The rows are grouped in 3 different ways at once. Each group adds its own fixed numbers to the row, and there is some noise. The rows also spread widely along 10 directions, which tell nothing about the answers.
Some rows, each with its group in each grouping after it:
[ -5.5  -2.7 -20.5  -3.3  -3.9  42.8  18.2  -8.8 -21.2 -27.8  -4.6 -14.0
  -4.2  19.9   9.0  -6.8 -12.8   4.4  20.7  28.0 -21.6  -0.3  -9.0  10.3
  -6.9   7.0  14.3 -18.6 -27.1 -29.5] -> J_196 (3) muli
[-30.7  -7.9  -8.4  32.2   1.1  24.2  27.0   3.2 -13.5   5.8   7.7  -2.3
   8.3  -7.2  22.2  -6.9 -11.5  11.1  10.8   2.0 -26.6  -3.8  20.4  19.7
 -27.6  -1.3   0.1  -3.3  25.9   3.3] -> J_308 (1) muli
[ -4.7  -1.7 -18.1  -0.9  -2.7   9.9   8.4   1.0  -2.4 -15.5  -7.8  -8.7
   7.0  -4.5  -1.5  -0.9  -2.2   7.8  12.3  11.9  -1.2   6.0  -0.5  -2.9
  -0.7  29.4   1.0 -21.7  -2.6   9.4] -> J_234 (3) voka
[  5.2 -15.2  30.0  -8.7  10.4  15.5  -7.0  -6.6  -6.6  -1.2   2.7  -0.4
  -8.7   3.0  -9.3  -9.3  11.1   1.4   5.1  18.4  -4.8  -3.4 -27.4   3.3
  -6.5 -11.5   8.2 -12.0  -6.4  10.4] -> J_344 (1) Refo
[  6.2 -10.4  34.2 -11.4  -1.4 -22.0 -11.7  -5.5   2.1  -9.3   9.0  12.3
  14.1  -4.8 -12.2   3.6  24.9 -13.4 -21.5 -27.0 -15.0   6.9   7.4   3.9
 -13.5  -0.5 -16.2  14.3  34.9  41.1] -> J_308 (0) nure
[ -5.0  -9.4  17.0 -15.1  -2.7  43.9  -0.4  -6.4 -32.9  -9.1 -15.2  15.8
   0.9  10.3  -4.8 -23.3  11.6   1.6  -6.2   5.4 -10.1 -28.5 -14.8   0.0
  22.6 -32.6   7.4 -12.8 -13.6   0.5] -> J_234 (0) nure
[-23.7 -20.9 -12.6  -0.2  27.3  38.7  26.4   9.9 -19.9 -23.5  -0.7   2.4
  -9.4  -6.0 -11.8  -5.5  -4.9  21.9  11.6  29.2 -26.3  -1.7  12.7  -0.7
  -3.4   3.7  27.6 -41.7 -11.3 -31.9] -> J_145 (2) ges
[ -0.4  -0.9   9.0   6.8 -15.8  -7.7 -16.4  -5.9  -3.0   3.6   0.1  21.2
  16.1 -22.2  17.7  -5.2   4.8  21.3  -4.2  -9.0  26.0 -37.9  10.3  -7.4
  18.4 -14.5   9.2 -18.3  12.1   3.4] -> J_196 (2) Refo
[  5.2   1.4  12.5  12.5  14.1  -1.8 -11.3  -9.4   0.2  14.4  25.4 -19.4
   1.7   5.2   6.9   4.1 -11.9  -7.8  15.5  10.6 -20.1   9.2  -5.7  -0.8
 -25.2   6.0  -0.5  11.9  -8.4   3.2] -> J_145 (1) voka
[-12.8   3.5   1.1   2.3  10.8  15.6  -9.2  20.8  -9.5  -9.2  -8.4   3.0
  11.2   7.6   0.9  -7.8   8.0  -4.9  -2.4 -16.3  -8.2   0.3  -2.5 -22.7
   1.7   7.0 -18.0  -6.1  24.4  19.7] -> J_344 (1) ges
[ 21.3   7.1  -3.5 -15.9 -27.2  13.6 -11.7  -7.3 -11.3 -21.1 -24.9  -1.1
   9.5  18.5  17.8  -3.6   4.9  -0.7   5.8  -7.2  16.3  -2.0 -21.8  -2.7
  15.8   2.0 -12.4   2.1  -6.7  20.6] -> J_196 (1) ges
[  9.0   7.9  17.8   4.0 -19.7  -8.5 -16.0  -6.9  -7.6  -6.5   5.2  -2.1
  -3.9   8.2  13.6   5.2   3.7  -7.1   8.2  -5.9 -12.0 -13.6  -8.7  13.7
 -23.9 -18.2  -4.1   7.9  -1.6 -31.5] -> J_196 (3) nure
[  8.4   4.4  -1.6 -20.1  -6.3  -2.0 -23.4  -5.1 -21.1  -8.7  -2.0  10.5
  -1.8   0.4 -12.5  -2.3   6.0  -3.9 -10.0   5.6  -9.8 -28.1  10.0 -10.0
  12.9 -22.5   4.0  -4.4 -20.8 -38.9] -> J_234 (3) nure
[  1.3  -2.2   5.9   5.9   1.4  12.9  12.9  -0.2   3.1  -2.8  -0.9  -3.1
  -0.2   4.9   0.8  -0.6  -2.5   3.0   4.9   1.7 -14.6  10.3  -5.7   9.4
 -15.0   2.9  -4.3  -0.8   0.9   6.7] -> J_196 (2) nure
[ -9.6  14.3  -1.7  29.8  -8.7   1.5 -19.5  -1.7   0.8  24.7  14.6   0.4
  16.3   0.5  33.5  -9.7 -13.4  -1.3   9.0 -13.5   7.1 -27.7   1.3 -13.6
   4.8  -6.7  -9.7   7.1   7.1   0.4] -> J_196 (3) muli
[ -5.2  11.1   4.5  -1.0  16.8  27.0 -15.8  17.9  -7.8   1.5 -11.7   4.1
   5.5  18.2  -3.5 -20.9   4.5  -4.2  -6.9 -17.5  -6.0  -9.7 -15.7 -36.9
  19.9  -2.2 -19.0  -3.3   3.7  16.2] -> J_234 (2) nure
[ 17.0 -13.5  38.1 -23.4  -8.6  -9.0 -16.2 -15.8  -8.5 -32.9   4.2   1.6
   5.3   7.1 -13.7   8.8  26.9 -12.5  -6.2  -2.3 -24.1  10.5  -8.1  18.2
 -23.1   2.5  -3.3   3.3  12.4  16.8] -> J_344 (3) nure
[ -9.2  26.1 -25.2  25.8  10.1 -12.3   2.7  22.4   9.9  44.2   5.8  -2.2
   0.0  -5.7  -0.7   4.2 -20.7  -4.4  -8.6 -11.4 -13.9  -3.8  25.6 -16.2
  -1.3  -8.9 -18.6  22.2  -2.7 -18.7] -> J_234 (2) nure
[ -7.2  -9.4   9.7  -2.4  -8.1 -10.9   9.9  17.0  -0.8 -23.6 -16.1  21.4
 -14.2 -19.1 -14.1   6.2  17.0  17.1  -5.0  -6.5  -1.6  -9.1  11.9  19.5
 -14.8 -17.6   5.1 -27.7  23.7 -29.7] -> J_196 (2) ges
[  0.5  -1.8  -7.7   6.8  -2.9   3.8  -1.0   3.0  -0.4   9.7   1.0   1.0
  -5.0 -13.8   3.8  -4.3 -10.9  10.8  10.3  12.9   8.7 -12.7  -5.2   0.4
  -2.6 -10.0   4.1 -16.7 -12.4 -21.1] -> J_196 (1) nure
[ 15.2   7.6 -12.3   4.8  -8.9   9.8   7.5  -9.0   5.6  12.0   1.6 -16.2
   2.2   9.7  18.7   0.7 -16.5  -4.1  20.2  14.1   9.0   8.9 -26.6   2.5
   1.9  12.3   1.2   5.5 -29.8   9.9] -> J_196 (0) ges
[  5.7  -7.4   2.9  -0.4  20.1  -2.4  12.8   3.8  19.3  31.7   4.4   4.1
  -8.1 -14.2 -25.8  -1.3  -5.7   0.0  -9.8  17.7  -5.4  14.3   0.2  -0.1
   7.1  -4.0  -1.1   5.5 -14.1  14.0] -> J_344 (2) nure
[  7.4   5.1  12.2  -3.8  -3.9  10.7 -28.3 -10.4 -12.2 -17.5   3.2 -10.2
  16.5  17.4  22.5  -6.6   8.2  -4.3  17.2  -3.6  -1.2  -8.6 -24.7 -18.0
  -2.8  21.3  -3.9  -6.3  -1.5  19.6] -> J_234 (3) ges
[-12.8 -10.1 -12.4  15.9  -6.6  -7.3  10.6  -5.9  12.2   6.6  10.3   1.6
  29.5 -24.3  14.2  -0.8  -5.9  11.9   1.1  -5.8   4.4   5.6  25.9   0.2
  -1.7  35.6  -7.3  -6.4  24.9  49.5] -> J_308 (3) nure
[ 11.5 -11.0  22.9 -13.6  11.6  -7.5   3.6   4.5  15.2   3.1  -8.2   5.5
 -17.7  -7.3 -34.6   0.1  14.5  -0.1 -10.0   7.3  -7.5  14.2 -13.8   9.5
  -8.0  -5.9  -4.3  -5.6  -2.1   9.3] -> J_234 (2) nure
[-11.7   1.0  15.9  17.6  16.2  -3.7 -20.4   2.6  -2.3  22.8  19.6  -0.3
   9.1  -7.4  12.2  -6.4  -2.2  -2.0   4.5  -6.4 -10.1 -15.3   2.5 -13.4
 -11.0  -3.9  -7.2   5.5  13.1  12.8] -> J_234 (1) ges
[ -8.4   3.1  -6.8   6.2  -4.1   8.2   3.7 -16.0 -20.3   1.7  20.4   4.1
  16.0   3.9   9.4   5.0 -10.9  -9.1  -8.5  -1.0 -34.8 -14.8  33.4  11.5
  -9.0 -21.3   6.2  20.1  -2.2 -11.4] -> J_196 (0) muli
[ 19.7   9.9 -14.1 -16.1 -14.4  11.9   2.5  -1.9 -10.7 -14.9 -23.7  -1.1
   2.2  18.5   1.1   6.0   1.1  -0.7  -2.5  -0.9  -1.0   7.8  -2.0  -1.9
  19.3   0.9  -4.7   9.3 -18.9   3.4] -> J_145 (2) ges
[ 10.6   8.6  -2.1   8.5 -16.2  -5.5  -2.6  15.3  16.8   9.8 -16.7  -3.3
  -7.2  -4.0   7.0  -3.1  -2.8   3.1   8.5  -8.9  25.1   4.1 -25.4  -2.0
  -3.0   1.5 -21.4  -6.1   4.7   9.5] -> J_196 (1) nure

New rows. What belongs after each?
[ 10.9  -1.1  13.0  -0.9   4.9 -27.7 -27.5  -6.1   4.4   1.4  21.1  -0.7
   5.8 -11.4   2.3   6.4   0.4  -1.7   4.7   0.4   1.9  -8.9   0.8  -8.7
 -14.0   0.0   0.0  -2.3   2.6  -6.0] -> J_196 (1) ges
[ 12.2   5.2 -16.6 -11.5  -4.3   7.4  -2.2 -26.7 -10.3 -23.6  17.8 -18.1
  22.2  22.0   7.0  11.0 -12.3 -15.8   3.3   8.5 -35.1  17.1  17.5   3.2
 -11.8  25.3  -0.6  21.6 -16.9   9.2] -> J_196 (3) muli
[  6.6  -0.7  22.7  12.9 -28.0   8.4   4.5 -23.1 -16.2 -13.1   4.8  -1.0
   7.4   6.1  33.3   5.9   4.8  10.2  16.1   1.0 -13.6 -14.6  -4.3  33.8
 -28.8 -13.7  13.9   1.9   5.8  -4.5] -> J_196 (2) Refo
[ -0.6   2.0  -1.3   2.7  15.3  11.2  -5.7   1.2   0.3  21.4   8.1  -6.4
  -8.2   2.5  -6.1 -11.6 -10.2  -5.0   6.0  17.1 -10.0  -5.6 -12.2 -11.5
   2.2  -3.8  -0.8  -1.4 -27.2 -13.2] -> J_234 (3) nure
[  5.6  -1.8  -9.8   9.6 -18.7   8.5  -1.0 -25.7  -3.1   8.8  11.6  -7.1
  13.7  -9.5  27.6  -5.4 -17.1  12.9  24.0  25.2  15.5 -17.1  -7.7   7.7
   6.3   9.1  18.2 -12.8 -25.1   0.5] -> J_196 (3) voka
[-15.3  -7.7  12.5   4.1  19.0  22.4 -10.8  18.7   8.1  -1.6  -6.6   4.4
  12.4   5.9  -0.9 -26.1   9.9   0.7  -0.8 -19.8   9.9   1.6 -23.6 -36.2
  17.2  23.7 -24.3 -19.0  26.4  49.9] -> J_308 (3) nure
[-15.1  -5.7  36.2   3.6  33.8  -6.9 -15.7  31.1   7.1  -4.6  10.3   2.7
  -9.6   2.3 -29.6  -2.9  19.8 -14.9 -11.7 -22.4 -30.7  13.2  -7.5 -16.0
 -34.9  -3.5 -24.9  -4.0  41.3   7.3] -> J_344 (1) nure
[  3.1 -17.4  33.4 -14.3  17.4   0.9  -1.9  -2.1   7.0   0.8  10.2   9.2
  -7.8  -4.2 -28.4  -6.5  12.4  -9.0 -12.2   4.1 -13.5   5.2 -13.2   3.2
  -5.0 -15.5  -0.8  -5.2  -0.5  14.3] -> J_196 (0) nure
[ 24.8   9.7   8.6 -10.5  -2.2 -11.1 -34.5   6.0  10.0 -15.5  -7.5  -4.5
   8.6   5.2   3.9  -0.7  10.7   3.6   6.8 -16.2  27.7   0.2 -31.8 -37.6
  14.7  24.1 -14.5 -17.2   1.4  20.3] -> J_145 (2) nure
[ -7.2  -0.4  -5.6   5.9  24.6 -20.6 -14.9   9.0  15.2  18.5  20.6   3.6
  13.4 -14.8  -9.6   2.6  -7.9  -6.0 -12.8  -8.3  -4.6   0.6  25.1 -24.9
   1.9   7.9 -13.3   7.1  12.4  16.7] -> J_196 (1) ges
[-12.0  -3.9  26.1  28.3  11.0   1.7  -8.5  -4.4  11.1  26.2  27.1  -9.6
  13.7  -0.2  19.4  -3.3  -5.2  -6.1  10.1  -7.7 -15.9   6.2  -3.5   0.8
 -20.4  10.8 -10.7  13.0  15.0  34.7] -> J_145 (3) nure
[  3.2   4.5  -4.6   3.9   8.6   6.8   0.2   0.1  -5.3  -9.8   9.6  -6.8
 -15.4   5.2  -2.2   1.7  -7.6   3.8  12.2  16.1 -19.8  -5.6  -6.1   0.9
 -18.8  -8.8  12.1 -12.9 -17.4 -48.2] -> J_196 (2) muli
[  1.7   4.4  19.9   7.8  10.4  20.9 -11.9   6.5 -12.6 -11.2  11.5 -18.5
  -8.6  22.8  12.9  -3.9   1.1  -8.9  23.6   0.2 -21.1   1.4 -38.6 -10.3
 -29.6   2.6   0.3  -9.6  -9.1 -19.6] -> J_145 (0) nure
[ 18.0  22.1 -23.8   4.8 -21.2   8.1  -6.4 -11.2  -9.0   7.5  -3.3  -3.8
  21.1  12.2  27.7   0.0 -18.0   1.1   3.2  -4.9   5.4 -12.4   6.3 -11.7
  19.2   0.1  -6.2  16.3 -20.6   2.5] -> J_196 (2) nure
[ -2.8 -21.9  14.2  -9.0  -7.4  28.4   7.1 -22.2  -7.0  -9.6  -5.9   8.3
  13.4  -1.7   2.9 -16.8   4.4  10.7   4.0  14.3   7.2  -8.7  -9.9  11.3
  19.6   2.3   9.7 -18.5  -4.7  37.2] -> J_196 (3) voka
[  6.7  10.6  -6.0   7.9   6.9  22.0 -27.8  -5.5 -13.4   7.6  11.4 -14.3
  13.3  11.1  27.8 -14.4 -11.8   3.3  23.0  12.6  12.9 -21.0 -29.3 -37.6
  11.3  11.8   6.0 -11.9 -22.4   2.2] -> J_344 (1) Refo
[ 15.5   0.5  -5.5 -11.8 -12.0  -3.7   2.0 -38.2 -23.9 -29.1  20.1  -8.5
  31.4  11.8  14.3  20.1  -0.8  -3.7  -5.7   3.1 -43.2   8.6  41.8  15.7
 -21.8  18.2  11.1  29.7  -1.0  16.3] -> J_308 (2) Refo
[-25.6  -9.6   3.4  13.1  23.4  30.5  -8.4  -1.9 -28.0 -14.1  19.4   5.2
  22.5  -2.3  21.1 -11.7  -2.3  16.0  11.7   2.3 -21.2 -26.6  17.6 -25.0
   3.2   6.1  18.9 -25.6   8.3  -3.2] -> J_145 (2) ges
[ 19.4  -0.3  16.5 -16.3 -17.6 -12.7 -11.1  -9.2  -8.1 -19.8 -11.4   7.3
   1.0  -3.3  -7.4   7.2  17.6   2.8  -5.6  -3.9  -5.0  -4.9  -2.0  13.5
  -8.4  -7.1  -1.7  -3.7   2.9  -1.9] -> J_234 (2) nure
[  4.7  15.0  -7.6  21.2 -14.9  -9.0  -2.2   8.1   5.3  18.5   3.0  -9.3
  -7.9  -4.8  17.8   5.5 -15.5   1.4  16.4   0.7   4.1  -5.7  -9.0   8.7
 -22.6 -10.2  -9.1   3.9  -6.0 -27.0] -> J_196 (1) nure
[ 13.3  14.8  -9.4   7.7  -6.7  -5.7  13.8   3.8  12.0  28.5 -10.2  -1.7
   2.7   6.0   1.2   8.8  -7.5  -8.8  -6.9  -3.1  -5.0  17.9   3.0   8.7
   6.1  -1.5 -15.2  33.0  -6.7  21.2] -> J_344 (2) ges
[ -7.8  -7.8 -20.0   0.4  -5.7  11.1  20.4  -6.6 -10.2 -25.5  -2.1   3.7
  16.1 -11.5   1.1   3.6  -5.0  19.0   5.0  11.6  -8.8  -2.4  24.3   9.1
  -4.0  15.1  14.3 -25.1   4.6  -1.9] -> J_196 (2) voka
[ -7.6   6.6  21.1  29.2  -0.7 -10.1   3.9  13.8   7.4  22.7  11.8 -12.3
 -28.3  -1.9   4.7   5.0  -2.5  -6.9  20.2   5.7 -26.5   3.2 -16.7  28.2
 -55.9 -15.9  -4.2   5.7   2.4 -42.3] -> J_234 (3) nure
[ 20.9  17.6  10.7   1.2 -16.6   5.9  -9.7 -12.4 -13.6 -14.2  -0.2 -17.1
   6.8  25.4  21.4   6.4   2.4  -8.8  14.9  -4.9 -22.1   5.9 -19.4   9.9
 -27.3   6.8  -9.1  17.2  -6.4   1.2] -> J_234 (2) nure
[ -3.4 -10.1   6.1  -5.7   4.0  10.7   1.3   2.5  -3.0   6.7  -7.0  12.3
  -2.9  -7.0  -7.6  -9.8   0.7   5.0  -5.2   5.6   3.2  -9.4   0.1   0.0
  12.8 -17.0  -1.5  -6.6  -3.0   5.7] -> J_196 (1) ges
[  9.1  -3.6 -23.5 -12.2   3.4  24.2  29.8   1.8   4.2 -19.6 -13.6 -20.0
   1.9  16.0 -12.6  10.8  -7.3  -3.6   6.2  13.1 -10.5  43.0 -10.5   2.1
  -1.6  39.0  -2.0  -0.4 -19.3  33.1] -> J_145 (0) Refo
[ 12.1  -3.9   3.7 -22.6  13.8  12.0  -3.6   6.6   5.7   4.9 -16.3  -0.4
 -18.4  17.7 -27.7  -6.4   2.7 -11.8  -6.2  12.5  -2.9  14.9 -21.0 -11.7
  25.0  -5.0  -8.6   5.8 -31.1   3.0] -> J_145 (3) ges
[ 12.3  10.0  14.7   5.3 -30.8 -11.3 -29.9 -25.0 -19.5  19.1   3.5  22.2
  30.0 -15.1  31.6  -6.6   5.7  10.1  -9.7 -16.8  16.7 -52.8  18.6  -1.7
  25.8 -32.9   2.4  12.2   2.8  10.3] -> J_234 (2) nure
[  0.9   5.4  22.4  12.5 -10.6   9.7 -15.1 -10.1 -23.6 -10.8  12.0  -5.2
  -3.0  13.9  29.2  -6.9   6.1  -3.8  19.3  -3.5 -15.3 -24.7 -23.5   6.5
 -26.9 -18.8   7.8  -3.4   4.3 -30.2] -> J_308 (0) muli
[ 10.9  14.1 -22.7  -2.4 -13.1 -18.9 -16.7  11.1  11.5   5.6 -10.2  -1.1
   4.2 -12.7  -0.2   1.3  -3.4   4.3   4.4  -2.9  27.9  -8.2  -5.4 -22.9
  15.4  18.1 -12.8 -13.9  -8.7  -3.9] -> J_234 (3) nure
[ 25.8   6.9  -7.4  -5.7 -11.3 -27.5 -22.7 -15.8   1.7 -12.5  13.4  -5.1
  15.9 -13.0  14.2   8.5  -0.8   9.6   9.2   3.2  13.7  -9.4   0.9 -15.7
  -2.3  24.1   6.9  -9.3  -7.4  -4.1] -> J_308 (2) nure
[  3.4  -4.8   9.5  -1.5  -8.8  24.5   0.5  -3.6 -12.1  -8.3 -12.7  -2.2
   5.7   9.0  11.5  -7.5   6.1   5.0   7.7   4.7   2.6  -1.6 -21.4   3.3
  -0.4   2.2  -1.3  -7.5   2.8  25.5] -> J_344 (1) Refo
[ -6.9  -2.1  -4.7   2.4  20.0  13.3 -11.5   0.8  -3.4  11.7  10.7  -1.5
   4.7  -0.3   1.0 -11.5  -7.1  -1.5   8.8  16.1   0.1 -11.0  -7.9 -25.5
  16.6   7.7   5.7 -11.5 -17.2  -0.5] -> J_344 (3) ges
